The rows come from 6 hidden closed curves, with some noise, and rows from the same curve form a group. Each curve winds through 6 dimensions. The rows are also pushed far along 5 directions, which tell nothing about the answers.
(in the rows, 128 means zero)
Known rows, each followed by its group:
[158 120 167 173 137  94 157  78 126 157 133 140 168 172 151 112 115 101
 142] => K370
[ 91 118 159 147  93 151 133  72 113 122 148  94 145 166 143 133 109 148
 125] => K221
[174 116 183 139 113 121 111  98 148 146  94 135 138 166 120 119  91 147
 139] => K98
[226 135 115 127 188  67 130 161 170 155  62 190 121 114 160 146 139 106
 152] => K221
[163 154 137 130 174  90 138 138  97 164 133 151 137 115 164 134 153 121
 157] => K887
[143 131 143 161  94 148 100  76 168 129 122 100 133 174 119 112 103 154
 129] => K370
[113 131 120 127 132 150 117 123 109 133 106 175 116 107 155 143  94 113
 130] => K370
[100 152 171 129  91 148 136 129 117 110 165  75 138 142 130 124 126 182
 106] => K221
[159 159 135 131 129 117 107 124 161 131  93 150 127 131 113  95 106 132
 142] => K13
[155 134 129 113 152 131 114 165 129 130 102 145 114 124 124 164 109 143
 114] => K13
[171 193 201 148 148  89 154 128 128 138 144 144 176 144 153  79 112 139
 147] => K887
[120 119  60 124  89 165  77 130 215  89  84  80  91 153  48 148 100 175
  76] => K887
[100 129 136 146 126 150 137 111 123 104 129 158 143 122 151 127  88 103
 140] => K98
[145 196 139 129 191  88 168 190  45 154 152 176 133  77 148 101 149  74
 149] => K603
[150  87  86 139 104 145 105 118 182 125  83 126  99 132 118 163 113 138
 104] => K98
[161 148 180 148 151  93 155 111 103 161 155 156 164 126 196 106 149 114
 168] => K13
[115 148 118 110 126 161 123 176 142  92 104 147 110 114 101 142  79 136
  78] => K370
[187 148 100 125 151  84 119 184 182 155 123 120 110 129 136 141 189 162
  96] => K98
[162 110 139 150 132  92 152  83 153 154 118 143 146 160 179 118 152  98
 134] => K603
[161 109  95 125 120 116 126 100 168 125  85 127 115 119 134 131 136 118
 144] => K887
[132 141 152 103 109 128 123 120 169 116 127 108 143 146 120 115 118 176
 105] => K13
[ 60 100 113 107  83 163 148 109 111 100 175  91 128  96 147 129 154 140
 119] => K887
[ 85 114 114 115 112 159 157 146  73  97 125 128 102  82 129 141 120  90
 127] => K603
[129  71 163 153  94 101 151  64 125 165 169  97 157 166 138  92 177 112
 147] => K887
[163 152 173 155 147 103 125  94 110 161 114 159 153 154 133  96  97 110
 162] => K887
[103 134 138 129 170 129 156 139  65 131 165 187 158  80 164 122 114  77
 168] => K221
[120  99  61 113 152 128 138 147 112 120 121 132 109  75 131 177 146 111
 139] => K221
[216 183 216 119 154  96 114 190 155 134 104 143 143 152 104  95 107 165
 132] => K603
[ 96  71  72 130 122  98 136  83 120 173 167 102 123 131 165 144 224 116
 136] => K887
[149 163  65 109 158 102 124 193 157 123 104 129  97  96 117 151 160 144
  99] => K887
[153 182 124 122 123 155  82 184 169 101  71 154  94 112  91 125  71 162
 106] => K13
[121  90 117 151  96  87 139  85 188 155 171  78 141 188 159 106 225 140
 107] => K221
[190 147 135 135 114 122  92 119 209 122  73 129 121 153 103 103 102 156
 131] => K13
[108 127 115 119 111 146 118 133 104 125 150  96 107 109 126 128 161 135
 139] => K98
[143 142 137 122 163  84 145  99 115 159 146 145 160 129 176 115 163 119
 165] => K13
[113 159 115 124 118 137 125 152 141 111 132 105 120 119 116 140 121 169
  97] => K887
[160 205 218 124 127 136 111 150 122 134 155 123 156 150 115  79  92 182
 121] => K98
[ 54  84 166 146  67 149 152  93 113 120 184  95 152 155 130 116 132 144
 100] => K98
[118 176 154 120 133 137 150 154  80 107 148 128 132  91 136 101 122 115
 148] => K603
[ 84 114 121 123 118 176 134 133  74  98 132 127 120  90 102 153  79 118
 133] => K221
[163 148 110 117 142 102 113 153 177 129 150  89 130 136 114 113 185 161
 130] => K221
[121 195 118 110 122 120 134 214 125 109 179  65 107  98  96  97 196 169
  98] => K603
[151 132 120 152 119  99 153 109 152 137 142  90 132 149 156 119 178 126
 121] => K603
[152 146  99 123 161 115 129 138 152 120 110 142 133 115 144 150 122 131
 133] => K887
[184 168 179 128 118 137 104  90 179 110  67 145 150 153 108  98  37 159
 144] => K13
[ 65  69  73 128 119 146 149 117 105 120 155 142 122  90 140 146 150  81
 129] => K221
[131 123 145 146 149 134 135  68 101 132  98 193 160 122 140 112  51  75
 181] => K603
[184 135 170 138 152  99 137 140 158 140 114 158 154 149 142 125 108 131
 127] => K370
[112 178 134 138 126 148 116 155 126 110 139 123 121 129 137 129 114 150
 111] => K221
[119 129 163 148  94 150 116 135 134 132 146 115 126 151 118 121 112 156
  96] => K370
[181  97 118 164 158  72 145  88 175 152 103 167 152 153 181 126 153  81
 167] => K98
[140 111 152 144  80 174  90 113 181  99  76 118 118 167  69 135  40 164
  96] => K13
[154 172 174 140 147 131 112 167  86 155 138 159 122 123 133 109 114 124
 135] => K370
[147 118  66 116 131 107 109 147 198 127 120 110 104 130 125 126 194 134
 115] => K98
[135 202 150 132 151 136 132 204  85 133 181 129 128  97 124 107 136 142
 108] => K98
[ 82 126  77 102 160 153 122 139  82 118 130 148 113  91 136 169 120 109
 136] => K221
[ 85 138 111 109 139 171 116 119  80 113 138 136 117 114 133 135 110 103
 138] => K603
[101 118  99 123 140 104 150 100 105 149 153 148 136 110 159  98 177  77
 151] => K370
[146 134 139 150 131 116 133  86 126 144 149 105 142 167 137  96 153 103
 148] => K603
[112 128 105 126 142 150 140 122  75 120 111 150 107 104 132 134 110  66
 144] => K603
[157  96 155 144 111 109 136  85 125 156 110 133 134 142 141 119 128 117
 149] => K887
[136 157 172 138 123 144 119 141 105 128 127 161 129 116 127  90  96 112
 146] => K13
[171 119  98 126 167  64 114 135 166 174 119 156 125 143 144 107 204 102
 152] => K13
[145 132 133 150 131 147 109 138 116 138 110 142 112 140 115 145  92 123
 116] => K370
[ 53 138 118 104 134 175 130 176  39 111 179 130 115  78  96 131 119 109
 122] => K370
[146 185 122 109 144  97 106 190 146 141 168  89 118 130  98  87 206 164
 118] => K13
[178 154 151 150 146  91 117 121 138 162 111 137 138 158 114 103 125 129
 139] => K887
[ 83 145 137 118 129 126 148 143  98 118 154 134 147 105 124 128 114 143
 119] => K370
[ 82 115 115 130 115 174 116  92  87 115  97 146 105 135 130 149  75  96
 128] => K221
[137  70  59 116  88 157  84 100 213 101  48 115  77 129 120 179 116 153
 115] => K98
[162 133 115 122 133 131 131 168 133 112  76 134  90 114 111 146 114 111
 112] => K603
[153 148 129 137  88 167  92 140 219  92  78 114 108 167  94 134  66 178
  63] => K370
[143  88 156 162 129 105 148  68 106 166 138 137 156 155 160 129 130 102
 157] => K98
[ 76  65 147 129  85 138 162  90 111 124 173  93 141 143 159 136 166 124
 120] => K603
[137 125 154 124 107 142 126 125 122 115 119 105 124 133  99 119 107 140
 129] => K221
[129  79 126 136  94 145 136  62 165 115  83 123 139 148 135 169  66 150
 110] => K13
[ 88 163 113 113 137 165 103 166  68 127 152 137 103  85 125 136 123 134
 134] => K370
[116 112  99 113  99 158  98 127 181 105 102 123 106 131 103 129 114 145
 102] => K98

New rows, each followed by its group:
[124 164 168 131 134 149 129 164  85 125 124 175 124  96 140 119  82 120
 132] => K13
[196 133 173 173 116 116 107 124 176 152 114 110 135 190 112 124 111 161
 109] => K370
[ 99 159 105  95 136 166 107 179  59 124 152 115  87  75 102 128 144 127
 132] => K98
[ 95 181 196 143 101 160 120 125  85 121 162 114 149 145  96  84  73 155
 120] => K887
[157 134  91 138 126 115 111 125 183 135 147  88 122 144 125 114 186 145
 126] => K98
[ 80 104  62 106 109 161 108 124 139 109 143  85  95 128 112 146 168 131
 104] => K603
[136 107 137 133 128 160 103  82 130 129  91 181 129 128 143 125  69  96
 162] => K370
[153 173 130 125 148 136 137 155 108 110  95 148 111 103 146 136 100 111
 132] => K603
[152 131  90 107 154  92 102 151 166 147  90 151 111 134  98 120 151 124
 123] => K13
[148 130 141 142 124 113 125 128 176 134 133 127 145 162 121 108 131 141
 106] => K98
[140 112 186 127 101 111 123  87 141 149 141 109 152 170 131  92 142 151
 139] => K98
[103 112 138 137 109 149 136 120 120 119 107 152 121 130 143 151  87 122
 107] => K221
[ 99 148 168 144 141 120 156 100  46 154 158 160 155 115 162 107 110  96
 159] => K887
[110 159 140 131 143 156 130 132  84 131 154 155 140 105 148 129  92 122
 127] => K98
[ 82  77  62 103 124 133 164 152  85 117 129 122  83  75 156 174 187  80
 113] => K603
[106 127 148 139 119 136 139 107 108 133 167  98 141 156 152 136 146 139
 116] => K603
[ 87  95 118 157 118 110 149 104 130 149 192 114 150 155 152 110 189 107
 120] => K221
[220 137 156 125 175  90 137 135 157 135  95 164 151 128 139 111 118 102
 168] => K887
[134 143 125 141 114 153 117 116 157 118 128 124 122 147 146 124 117 133
 105] => K370
[177 108 118 129 164  85 147 128 149 143  70 188 131 111 166 157 115 103
 146] => K603
[112 113 111 114 156 134 152 115  77 125 118 170 130  77 176 163 109  93
 162] => K221
[193 139 184 148 100  69 139 121 206 144 160  71 161 181 115  53 198 163
 131] => K603
[112 197 176 117 139 122 145 186  91 113 145 143 148 110  95  96  89 147
 108] => K370
[133 131 135 163 106 128 113  63 183 129 138  99 162 181 120 109 106 158
 127] => K603
[103  79 127 142  84 112 142  98 175 123 161  74 153 150 123 136 162 175
 113] => K603
[ 87 131 100 129  88 147 109 113 158 111 120 113 117 128  98 113 115 149
 108] => K13
[ 56 157 133  95 136 140 137 158  47 129 192 118 131 100 103  96 154 119
 125] => K13
[148 119 134 148 114 128 127 125 151 124  95 142 120 137 127 129 105 117
 121] => K221
[155 136 135 127 139 129 128 148 147 117  90 164 125 111 139 143  92 130
 128] => K221
[177  98  89 141 132  96 129 120 172 147  91 114 112 138 127 165 150 138
 117] => K13
[124 176 130 109 158  89 135 169 109 148 151 132 136 116 129 116 163 150
 120] => K13
[104 114  54 114 154 117 163 146  80 131 129 138  92  75 172 161 188  69
 132] => K603
[ 89  83  96 127 105 153 122 104 139 129 175  99 124 128 157 144 177 135
 124] => K370
[141 119 161 144 133 123 140 127 103 137 129 137 141 135 116 124 104 113
 138] => K221
[ 74 145 122 117 145 199 127 156  38  87 114 170 114  63 108 166  27 102
 141] => K221
[119  90  39  96 170 126 125 157 132 127 108 163  98  80 152 189 159 100
 126] => K370
[139 185 180 132 137 116 126 168  96 154 169 139 136 122 145  89 150 146
 130] => K370
[103 125 121  98 124 170 104 147 107 114 144 114 111 105 115 147 122 151
 124] => K887
[149 120  70 115 150  92 156 169 124 136 120 116  89  97 157 153 213  97
 119] => K603
[ 92  99  86 149 119 132 143 139 100 133 141 110 104 123 123 162 154 109
 104] => K221
[118 163 171  99 148  91 146 203  66 152 180 130 124 103 129  80 206 117
 138] => K98
[ 38 116 128 110 107 168 146 103  57 113 200 110 136 106 145  99 157  95
 142] => K603
[126  97 150 143  67 131 117  73 208 120 134  74 141 196 121 105 143 171
 101] => K221
[158 101 164 163 116  93 151  90 153 153 118 139 150 168 165 123 135 119
 128] => K221
[110 131 134 101  99 136 130 125 151 116 166  81 133 130 128 107 167 167
 109] => K13
[ 63 144 140 116  92 163 129 147 116 102 177  77 129 133 120 142 131 186
  81] => K221
[162 117 148 142 117  99 137 114 177 138 117 118 142 156 156 139 141 159
 114] => K221
[102 103  49 110 180 110 133 112 100 150 125 176 123  88 168 164 158  80
 156] => K603
[146 130  72 128 145 104 131 125 152 130 116 119 115 114 139 136 168 115
 139] => K603
[153 108 114 122 151 103 127 153 142 143 110 145 123 131 117 145 141 121
 119] => K221
[ 73  94  83 124  87 177 131  91 124  88 125  96 112 108 101 140 104 117
 124] => K887
[ 58  97 110 115 146  91 178  77  54 168 221 118 164 109 193 111 228  86
 164] => K13
[ 89  98 125 146 104 165 127 102 130 105 136 139 138 130 115 124  88 108
 128] => K221
[133 140 143 110 130 148 124 147  94 113 105 134 114 105 103 128  95 119
 139] => K221
[162 110 108 119 138 134 101 147 178 117  62 151 111 138  94 166  79 142
 106] => K221
[ 81  95  35 118 141 121 137 144 117 132 150 110  97  96 150 176 204 113
 117] => K98
[ 94 101 151 135  99 152 120  77 124 123 115 140 145 155  99 113  68 121
 127] => K13
[ 63 112  86 132 100 186 124 116  92  94 130 116 101  99 114 144 102 103
 127] => K221
[167 141  88 130 159  95 125 158 150 161 144 125 119 122 141 139 185 135
 111] => K98
[156 109 162 138 121  89 138 128 166 150 159  98 156 169 117 106 171 152
 116] => K221
[152 145 115 141 132 136  90 150 189 117  87 143 113 160 103 137  95 146
  97] => K221
[104 177 158 149 103 163 110 160 155  96 158 102 140 151 106 121  89 187
  87] => K221
[ 69  98  50 110 135 147 124 112 119 117 132 137 117  93 137 168 135 118
 128] => K603
[185 151 115 147 148  93 142 127 154 139 104 124 122 139 155 128 154 115
 133] => K603
[143 101 110 127 127 127 134 107 131 122 104 120 123 116 133 157 121 126
 144] => K221
[127 107 121 147 108 120 134 130 182 119 163  95 149 142 120 127 152 160
 110] => K221
[179 122 135 127 140 111 122 108 154 142 107 148 132 131 152 111 140 110
 159] => K13
[147 103 108 126 151 109 148 115 129 133 113 153 136 100 167 157 133 111
 155] => K221
[128 123 117 117 108 160 107 152 121 113 110  98  96 116  78 144 109 150
 112] => K887
[117 132 139 143 131 161 128 101  99 133 164 134 136 132 176 125 129 106
 144] => K370
[155 122 168 148 128 153 108  82 125 141 129 157 143 148 161 108  99 106
 167] => K370
[ 46  50  79 119 104 185 133  43  76 112  85 168 104 111 156 170  77  56
 146] => K221
[191 146 123 125 140  93 107 164 143 164 137  88 105 136 106 112 201 152
 132] => K98
[113 110 103 122 125 153 135 126 148  99 101 152 124 126 122 148  82 109
  98] => K370
[143 133 111 133 129 131 122 103 142 128 120 119 118 148 136 112 142 101
 133] => K603
[131 134  81 117 161 129 112 154 116 133 114 131 104 120 117 166 138 123
 122] => K603
[172 193 136 144 167 121 115 195 125 125 112 143 118 120 116 140 104 145
 122] => K221
[151 171 168 111 124 143  98 145 143 128 120 124 129 142 105 110  96 175
 112] => K98
[178 134 150 133 128  93 137 144 207 123 127 110 153 165 120 117 142 164
  98] => K370
[ 89 149 180 129 108 116 154 134  72 149 201  96 137 148 140  71 191 117
 122] => K221
[190 195 121 132 136 127  93 205 190 124 122 100 108 136  89 132 127 198
  72] => K98
[149 138 187 141 150  92 154 131  96 165 162 144 158 153 151  99 151 109
 137] => K603
[130 116  83 105 152 105 126 153 134 145 131 150 109 105 136 119 186  96
 129] => K98
[ 85 125  85 136 123 146 135 121  98 120 144 118 108 107 149 143 151 105
 131] => K221
[113 140 146 100  98 133 121 132 167 112 146  93 138 143 112 112 138 185
  92] => K13
[ 90  23  96 128 105 156 129  19 142 115  85 162 140 133 158 163  82  80
 168] => K603
[169 135 122 153 125 131 112 147 156 128 113 121 113 134 109 128 122 131
 122] => K98
[134  74  89 135 116 111 118  98 163 158 144 114 119 142 142 121 200 110
 136] => K370
[157 156 181 154 143 130 132 146 109 137 147 130 147 150 130 127 100 139
 123] => K370
[133 114 110 116 124 113 121 146 142 146 122 130 110 123 123 135 159 138
 108] => K887
[ 95 112 117 143 121 108 171 111  73 152 199  90 130 134 151  96 218  74
 131] => K603
[155 177 127  99 158 125 101 173 145 119  87 141 118 125 100 151  88 174
 106] => K13
[131  58 138 135 142  88 160  51 126 162 155 147 176 145 174 115 166  82
 175] => K221
